There are 11 hidden switches. A switch that is on adds its own fixed numbers to the row, and there is some noise. The rows also spread widely along 15 directions, which tell nothing about the answers.
Known rows, each followed by its switches (1 for on, 0 for off):
[ 10   1  -4 -25 -10 -10 -29  13  10  -3  -5  -1   2  11   8  -7   6  13
  -6   7   2  -2  12  -5   4   5 -11  21  26   1  16  -6  -7   7]
1 0 0 1 0 1 0 1 0 0 1
[-10   0 -19  14  13   5  -6   9  -1   5  -2 -18  13  -7  18  -2 -20 -17
   6  -2  -1   1  -9   4   7   9 -14   6   1  22   5  -6  -6   6]
0 1 1 0 1 0 0 0 0 0 0
[ -2   1  -7  -5  10  -9 -11   9   8   3  -7  -1   9  -5  -1 -11  -6   1
  -4   1  -5  -1  -5   3   0  11  -8   9   0   9  11  -6   9  16]
0 1 0 1 0 0 1 0 0 1 0
[  2   0  -9 -11  12 -26 -15  24  -2   2   2 -13   8  11  17  -9  -8  -4
 -15   4   4  -6 -12 -13  -2  -3   4  -9   4   7  -1  -5 -10  -5]
0 0 0 1 0 0 1 1 1 0 1
[-19   9 -17  -2  -9  15 -29   9  10  -6  11   3  13   6 -14   3   0  16
 -10   0  -9   5  15   4   8  -5 -21  39  33   8   3 -13   1  17]
1 0 0 1 1 1 1 0 0 1 0
[-19  22 -14  21  10 -11  -6  -5  15   2 -11 -20   6   1 -25   0   3  -1
 -40 -17 -14 -14   2 -19 -20 -12  11  28  -8  24  -8 -19  34  17]
1 1 0 1 0 0 0 0 0 0 1
[-27  13 -14  24   4  18 -13   2   1  20  -3  -4  18   7  18   9 -10 -19
  10  -8   2   6  12  16  -8 -13   9  -9  10  23   8  -2 -36   4]
1 1 0 1 1 0 1 0 0 0 1
[  9   1  15 -11   8  -5   0  -6   7  14  -8  13   6   5  24   3 -12  -5
   5   9   5   5  10  13 -12  -2   9  -2  12   9  17  -5  -7  -1]
0 0 0 1 0 1 0 0 1 0 1
[-15   3  -8   8  11  11 -11  -1   0   9  -8  14  -6   7   2   8   2  -3
  -8  13  -3   7  -7  -5  -4  -3  12  -6   5  16 -10   7  -9  -4]
0 0 0 1 0 0 0 0 0 0 1
[  5  -4  -5   1  10 -12  -4   7   7   3 -11   0  -4  -4  -8  -9  -3   3
 -19  21 -12  14  -7  11  17  12 -18   4  -1  16   0   2  18   4]
1 1 1 1 1 1 1 0 0 1 1
[  2  -3  -3  -3  -4  10  10 -11   4  -1  -5   0  25   4  10  -1 -20 -10
  -3 -20 -12   6  -2  12  -5  -3 -13  21  11  20   0  -6  35  -2]
1 0 0 1 0 0 0 0 1 1 0
[  8  -6  12 -20  24  -4 -13  11  -1  20 -12  15   3  -6  32  -1 -10  -9
   4   4 -17 -13  -6  -1 -23   1   8   0   4  12   4  -2   1  20]
1 0 1 1 0 1 1 0 1 0 0
[  9 -19   4  -7  -7  20  -9  11  -9  11   0   7  12  -8  24  -9   4 -13
  -6 -21   8  -5 -20   4   0  18  -1  -4   3  18 -16   6   2   5]
0 0 0 1 0 0 0 1 0 1 0
[ -4 -13   3 -13  10 -11 -16  19 -11  13 -18  17   7  11  36  -3  14  -8
 -12  -4   3  -1 -25  -7  -7  -3  13 -14   6  17  -9  13  -7 -19]
1 1 0 1 0 0 1 0 0 0 1
[-12   1 -31  19  -6  24  -8  10  -2   8   1  -7   8 -14   4   1   0 -16
   1 -23   7  -2 -12 -10  -1  16  -2   5  10  18   3   2  -7  10]
0 0 0 0 0 1 1 0 0 0 1
[ 21  -6 -10   2 -14  21 -11   5   1   2  -3 -12   4   6  18  -6  -3 -11
  -1  -3  -4  -8   5  -8 -11  13  -3  -4  15  19  -6   6  -6  -5]
1 1 0 1 1 1 1 0 1 0 1
[-15 -16   6 -24   2 -15   2   8   7  15  -3  12  15   9   3 -16  -1 -13
   2 -19 -16   9  -9  17   9   0  -5  -4   7   2   7  18  16  19]
1 0 1 0 1 0 0 0 0 1 1
[  0  -6 -14  15   1 -11  -2  15   6  20  -3   1   6 -12  35   7  -1 -10
  16   5   4  -3  11  -7   5 -10   8  10  23  12  19   2 -14   8]
1 0 0 1 1 0 1 0 0 1 1
[-14  14 -16  22  -3  -6  -6   8   4  14   4   0   4 -20  -7   0 -16 -16
 -13 -24   9  -1   3   4 -16  -1  14   3   3  18   9 -14  13  11]
0 1 0 1 0 0 0 0 0 1 1
[ -6   8 -17  13 -11   3 -20   4   7  -4  -3  -2  -9   4 -22  -1  12   7
 -25  11   1   9   3  -7  10   5  -8   7   8  13 -12  -2   0  -7]
0 0 0 1 0 1 1 0 0 1 1
[ 10  -9   1 -16  -6 -10 -14  14  -3  -7   7  -9   6  24  21  -7 -11  -2
   3  20   0   2   1  -6   6   0  -4 -13   6   2  -5   8 -28 -10]
0 0 0 0 0 0 1 0 0 0 0
[  1  -5 -15 -28   2 -13 -22  20   2  -5  -6  -9   7  21  13  -9   1   4
  -6   5  -3   0  -6 -11   5   5 -15   6  18   5   4   3  -7  -7]
1 0 1 1 0 1 1 1 0 0 1
[ -2   0 -17 -27  17  -8  15   5  10  -5  -1   1  25  15   4 -14  -5   2
  -7  -4  23  16 -15   8   2  15 -10   6  21   6  24  -1  12 -22]
1 0 0 1 1 0 1 0 0 1 1
[-24   5 -20  11  -4  -2 -26   4  12   6 -16   4   1   9  -2   6  17   3
   1   3 -21   2   8 -12   9 -16  -7  19  19  12   0   4  -1  11]
0 0 0 1 0 1 1 0 1 1 1
[-10  14 -37  -8   4   2 -10  -5  15  -6 -14 -12  -4  12 -21 -11   5  -6
  -3 -11  -6  -5   2 -26 -21  11  -5  12   9  12   5  -2  15  -6]
0 0 1 0 0 0 1 0 1 0 1
[-16  -5 -15  -9 -26   5 -39  21  -9   3   7  25  -2  -8  13   3  -5   0
  10 -14  -7   2   7  -1   4  -6 -15  32  37   7   2  -9   3   8]
0 0 1 0 0 0 0 0 1 0 0
[-11 -17  -2 -29 -15  16 -24  12   4  19  -7  37  -2  10   5  -6  22   6
  10 -14 -12  -2   2  -4 -10  -2   5   5  32   2  -5  16   2  12]
1 0 1 1 0 0 1 1 1 1 1
[-14 -10  24  -8  11 -15  14 -12  17  11 -19   7  22  16  20   0  23   9
 -17  -5   4   3  -4   6   4 -16   5  23   6  15  -1  -1  22   1]
0 1 0 0 0 1 0 0 0 1 0
[ -4  13 -11   2  34  -3 -24 -12   9  17 -46  11   5 -19  23  -2   8 -11
  12   3 -12   4  -3  10  -8  15 -13  22  -4  27  29 -13   5  11]
0 0 0 1 0 0 1 0 0 1 1
[ 19   2 -16 -20   1   8 -18   8   6   1   0  -4 -11  -9  -5 -16 -14  -8
   2   2   5  -8   2  -7 -19  30  -7  -5   3   7   8  -1  -3  10]
0 0 1 0 0 1 1 1 0 0 0
[ 15  -5   5 -33  10  -7 -13  -4  10  -1 -11  13   2  14  12 -10  -8   5
 -11   9  -7  -2   3   3 -22   7  -4  10  13  12   4   4  27  -7]
0 1 0 1 1 1 0 1 0 1 1

New rows. What belongs after each?
[ -3 -13  -5 -29 -12  -8 -16  13   6  -2  -3  16   0  13  21  -1  12  12
  10   7  10   3   5 -11   9  -2 -11  26  38   0  13   5  -4  -7]
0 0 1 0 0 1 0 0 0 0 0
[  2  -9   7 -10 -13 -14  -7  11   6   6   4  -3   4   5  -7 -13  -2   3
 -19 -10  -8  -2   2   2   0  -1  -1   5   4   8 -11  -4  23  13]
0 1 1 1 0 0 0 1 1 1 1
[  4  -5 -11 -16 -10   5  -8   6   6  -5   3  -9   3  16   4  -8  -4  -1
  -2  -1   6  -4   2 -12  -4   5  -6   7  13   9  -7   4  -1  -7]
0 0 1 1 0 0 0 1 0 0 0
[ -2  -4  -4 -12   3   4 -23   1   1 -10  -4  -2  12  23  10  -7   0   9
 -10  15  -6  10  -3   4  10   8 -21  11  12  15  -5  -3  -3 -10]
0 1 0 0 1 0 0 0 0 1 1
[-25  -4 -16 -23  30  13   3   2   1  -6   0   6  31  34   0  -5  -6   1
  -9  -5  -9  12 -30   3  -3   3 -12  -1  13  12  -9  10  15 -14]
0 0 0 1 1 0 1 0 1 1 1
[ -2   2 -15 -23   2 -18 -25  20   4  -2   0   7   2  -2  -5 -15 -10   7
   6  12   5  18   1  15  18  21 -28   8  17  -3  28 -10 -10   6]
0 0 1 1 0 0 1 0 0 1 1
[ 13 -20   6  12  -7  12  -6  -1   1  12 -19 -15   5   7  37  -1  23  -7
   6   4 -10  -9   0 -14  14   9  -6   5   0  22 -17   8 -15   6]
0 0 1 1 0 0 0 0 0 1 1
[ -2  -3 -17   2  12   9   9  -2   3   1  -4 -13  19  14  21   4 -17 -10
  10  -1  -8   0  -3  -8  -7   0  -1   4   6  16   7   3  -3  -2]
1 0 0 0 0 0 1 0 0 0 1
[-11  -4  -4 -16  23  -1  -1  -1  12   9 -21  -3  15  21  18  -3  15   0
   0   7  -6   3  -5  -3   1   0  -6   8  11  13   8   9  -7   0]
1 0 1 1 1 1 1 0 0 0 1
[  2  -1 -19  -3  -6  11 -13   6   7   3 -15  -1   3   2  13  -2  11  -6
  10   3   5   4  -3  -7   9   9  -9   5  19  12  12  11 -16  -6]
1 0 0 1 0 1 1 0 0 0 0
[ -5  -5 -24   6  -8  16 -11  24  -3   6   6  -5   6  -7   0  -5   0 -10
  -6 -19   6  -8 -17 -14  -3  17   2  -8  13  11  -2   4  -3   9]
0 1 0 1 0 1 1 0 1 0 1
[ -2 -16 -10  -9  10   0  -9  12  -2  12 -21   4   4   9  22 -10  21  -3
 -11  -2   3  -1 -24 -12   3  11  -1  -7   2  20 -14  12   2 -15]
1 1 1 0 0 0 1 1 0 1 1
[ 10   3  -9 -19   9  -4  13  -4  12   3  -6 -10  16   9   2 -17 -15 -14
 -11 -16  13  -1  -3   7 -27  12   6  -6   2  15  14   1  20 -10]
1 1 0 1 1 0 1 1 0 0 1
[ 12   2  -4 -16 -11 -12 -13   2   9 -12  -5 -17   6  17 -13 -16  -4   0
 -21  -7 -13  -4   3  -8  -8   8 -10  11   2  10   1  -3  22   2]
1 1 0 1 0 0 0 0 0 0 1
[ 10  -4   7 -43  -5 -15 -26   6  11  -8  -2  12   5  18  -7 -16  -8  16
   0   6 -26   0  13   2  -5   7 -16  21  19  -7  17  -1  17  21]
1 0 0 1 0 0 0 0 0 1 1
[ -6 -18 -20 -26 -22  11 -19  25  -1  -8   7  -7  21  29  15  -7   8   2
   7 -14  -2   1  -5 -14  14   7 -21   7  35   0  -2  12 -15  -7]
1 0 1 1 0 1 1 0 0 1 1
[ -1   9 -15   0   4   7 -24   2   1  -3  -1 -20   8  11  -8  -8 -10  -7
 -23  -2 -14   0   2   1  -4   7 -16   9   0  22 -16 -11   6   2]
1 0 1 1 1 0 0 1 0 1 1
[ 15   6   3  -3  12  -1   5 -10  13   9 -11 -11  14  10  21  -3 -10  -3
   9  16   7   5  17  10  -6   6   2  -3   3  12  22  -9 -22  -2]
1 0 0 1 0 0 1 0 0 1 1
[ 22   0  16 -35 -19  -8 -28  -6   8 -19 -14 -21  15  44   5 -21   8   4
 -19   0 -11  -1  16   4 -11  12 -22   6   2  10  -6  -2  -1 -14]
0 1 0 1 0 1 1 0 0 0 1
[  6  -5  23  -1   5 -14 -10 -10   4   2 -12  10   4   9   4   1 -12   7
 -21  15 -36   3   9  12 -12 -10  -5  19 -12  18 -16  -7  35  13]
0 1 0 1 0 0 1 0 0 1 1
[ 16   0   1  -4 -27   5 -10   6  -8  -7   7 -10   3  11   6  -9  -7  -8
 -20   1  22  15   2  12  11  12 -13  -5  10  16 -13  -7 -13 -32]
1 0 1 1 0 0 0 0 0 0 0
[-14   2  11   8   4  -7 -13  10   2  14   8  -1  15   8  17   8  -5  -2
 -14   2  -7  -1  12   8  -4 -19   8   9   9  11  -5  -7 -13  19]
0 0 0 1 1 1 1 0 0 0 1
[ -6 -17  -1 -10 -11  12  -8   0  10   8 -15   9   6  10   7 -10  13  -9
  14  -8 -12   4  -8   2  10   9  -7  -9   8  10   0  28  -1  10]
0 1 0 0 0 1 0 0 0 1 0
[  7 -14  -2  -2  12  10  12   4   9  13  -5 -11  17   4  26  -3   9  -3
   6  -4  -3 -12  -3 -13  -4   7   6  11  10  13   7   6  -2  19]
1 0 0 1 1 0 1 0 0 0 1
[  3   3 -13  -2   2   9  -7   1  11   3  -7  12  -5  -8 -12  -4  -6   5
   1   9  -5   1   4  -2  -8  11  -3   9  10  10  10   0  13   9]
1 1 0 1 0 0 1 0 0 1 0
[ -9  -5 -18  -9   3  13 -16  11   1   2   2   2  23   0  18  -2   0  -1
   5 -19  -1  -4  -2  -3  -6   8 -14  31  27  12  10  -9   7  11]
0 0 0 1 1 0 1 0 0 1 1
[ 10   1   5  -6   7  -4   9  -4  15   2  -4 -16  18  14   8  -6  11  11
 -16   2  12  -3   9  -7  -3   4   2  18   8  10   7 -15   0   3]
1 0 0 1 0 0 1 0 0 1 1
[  6  -8   5  -2 -23   0  -8   0   3   6   1   3   2   0  12  -6  -2 -15
  -5 -15 -10  -5   9   0  -9  -8   6   9  11  14  -9  10  14   6]
1 0 0 0 1 0 0 0 0 0 0
[ -1  -4 -18   1   3  39   1 -14  -2  -8 -15  -3  17  13  -2  -5   4  -7
 -16 -15 -14  11 -21   4   0  17 -23  15   7  30 -19   5  29 -14]
1 0 0 1 1 0 1 0 1 0 1
[  7  14 -10 -12   3  13  -6  -2  -7  -7   8  -1   3  18 -17 -13 -23 -12
 -26  -2  12  13 -10  10 -23  17   5 -30  -3  13 -11  -4  -3 -30]
1 0 0 0 0 0 1 0 1 0 1
[  0  -6 -10 -16 -20 -19 -28  12  -3   3 -18   5  -3   2  13 -13   9 -19
  -1 -23  -8  -2  -3  -5  -3   5  -9   7  10  13   0   9  12  -7]
0 0 1 1 0 0 0 0 0 0 1
[  4  -9  12 -13  -1  -3  -3  -6  17   9 -10 -12   8  12  -1 -15   0  -7
  12  -2 -32  -7  12   1   1   4  -5   1  -8   5   2  11   3  36]
1 0 1 0 0 0 0 0 0 1 0
[  0   0 -20  -5   1   1  -8  -1  11  -3  -9  -5 -16   5 -21  -8  -4  -6
   1  14 -17   4  -2 -11   4  18  -9  -6  -1   6   2  16   5   8]
0 0 1 0 0 1 0 0 0 0 1
[ -2   1 -12 -10  -4  22 -14  -3   3   7   4  17  10  -1  23   6 -29  -5
  34  -1  -3   3  24  11 -19   3 -10  21  26   9  20 -10  -9   8]
0 0 1 0 0 0 1 0 0 1 0
[ -3 -16  -5  -5  -7  13  16   1   1   3   1  -4  27  15  10  -5  -1  -8
  -6 -24  -5   3 -14   0   1   4  -3   5   7  14  -9  11  20   0]
1 0 0 1 0 0 1 0 0 1 1
[ 21 -17  -1  -9 -16 -13  -8   5   3 -16  13 -23   4  19  13  -6 -21   4
 -12  18 -22  -5  13 -13   8  -7 -20  22   7  12 -26  -1  22  -2]
0 0 1 0 1 0 0 1 0 1 0
[-11 -20 -11 -17  10  -9   9  16   8  14  -5  12   3  10  15  -4  24  10
  -6  -1  13  -4 -19 -26   8  -3  12   7  22   5  -3  14   9  -5]
1 0 1 0 0 0 0 1 0 1 1
[  1   0   7 -34  14 -17   6   6  19  18 -13  15  14  -8   7 -16  16   8
  -8 -14  29   4  -1  14  -6  12   0  18  19   4  30 -11  14   7]
1 0 1 1 0 1 1 1 0 1 0
[-25   3   5 -57  21 -14 -13  10  23   8  -5  23  14  27  -9 -11  19  32
   0   3  11   3   8   2 -11   2   1  23  34 -14  38  -9  -5  18]
1 1 1 0 0 1 1 0 0 0 1
[ -6   5 -16  -3   5  -8  13   5  13   6   7  -2  11   2  -4  -7   2   2
 -14  -3  28   9   1  -1   0   2   7   8  19   7  16  -7   4 -11]
1 0 0 0 1 0 1 0 0 1 1
[ -4   1 -38  -4  16  19  14  11   9 -12  16 -10  22   6   0   1 -15  12
 -12  -7  13 -13 -11 -30 -20   4  -2  33  33  14   2 -15  31  -8]
1 1 0 1 1 0 1 0 1 1 0
[ 22 -22  10   9  -4  -4  26  -4  15   7  -5 -25  11   2  17  -7  10   3
   0   9  -7  -5   2 -12  23   8  -2   9  -3   9   2   6   5  21]
1 0 0 0 0 0 0 0 0 1 1
[  4   4  26 -23  14 -17 -18   8   1  10   6   8  15  12  28  -5 -21  -5
  -9   3  -4  -8  12  15 -30 -12  11  -1   6   8   4 -14  -4   9]
0 1 0 0 1 1 1 0 1 0 0
[ -2  -1  14 -23  -8 -31 -10  -1  14  -1  -5  21  -3   9 -11 -15   5  11
 -15  15  -2  22   7  20  16  -9 -10  12  16   0   7   2  22  -7]
0 0 0 0 1 0 0 0 1 1 0
[ 42  -7  18 -35  -4  -2 -28  13   0  -8  15 -22  17  15  39 -14 -15   1
  -5   4   1 -25  19  -9 -22  17  -9  12  16   6   0 -16 -14  11]
0 0 0 1 1 1 0 0 0 1 0
[  6 -14  18  -9 -15   9  -3  -3  -1  11   3   8  19   5  21  -1 -26 -18
  14 -14 -19  10   7  31  -1   3  -7  -7   4   9   5  10   1  19]
0 0 0 1 0 1 0 0 0 1 1
[-19   8 -16 -10  -5 -19 -29  23   2  -9  10 -15   9  24  -4 -10   2   0
 -14   1  11   3  -5 -12  13  -7  -3  -3  13   1  -2  -2 -27  -8]
0 0 0 0 0 0 0 0 0 0 0
[ -9 -11 -28 -10   9  19  -7  11   7  10 -13  -8  14   7  15 -11   9  -8
  23 -15  -5  -9 -12 -18  -2  22  -6  -3  12  11  12  13 -13  13]
1 1 1 0 0 0 1 0 0 1 1
[-12   1 -25  -5  -6   9 -18  12  -3   0   4   1   9   9  11   0  -6  -4
  -2  -3  15  12   1   5   2   4 -14  12  25  16   0  -5 -10 -19]
0 0 1 1 1 0 1 1 0 0 1
[-12  15   6 -13  22 -19 -19   3   6  22 -22   3  16  -2  20 -15   2 -25
  -5 -24  12  -3  -3  21 -24   7  12 -11  -4  18  25  -7 -10   6]
0 1 0 1 1 0 0 0 0 0 1
[ -9  -2 -18 -19   2  21   4   7   3   9  -2   4  15  11  17  -4   3 -16
   8 -24  29  -1 -13  -6 -13  12   7  -9  26  11  10  10 -14 -18]
1 0 1 1 0 1 0 0 0 0 0
[  3   0 -16 -18 -11  -6 -19   8  13   3 -12  13  -5  -2   2  -9   6  -6
   7  -4  -7  -2   9  -5  -9   2  -5  15  26   5  17  14  10   5]
1 0 0 1 1 1 1 0 0 0 0
[ 11 -10   7  -9  10  28   7  -1 -10   6   1  -2  21   8  31   1 -23  -8
   0  -3   9   3  -8  16 -12  20  -6  -2   6  22   0  -8  -8  -6]
1 1 1 1 0 0 0 0 0 0 1
[ 16  -3  -7 -15  -3   0 -15  25  -8   0  21 -10  11   1  14 -12 -21  -5
 -17  -6  10  -5  -7   0  -5  11  -2  -3  16   8  -1 -12  -6   2]
1 0 0 1 1 0 0 1 1 0 1
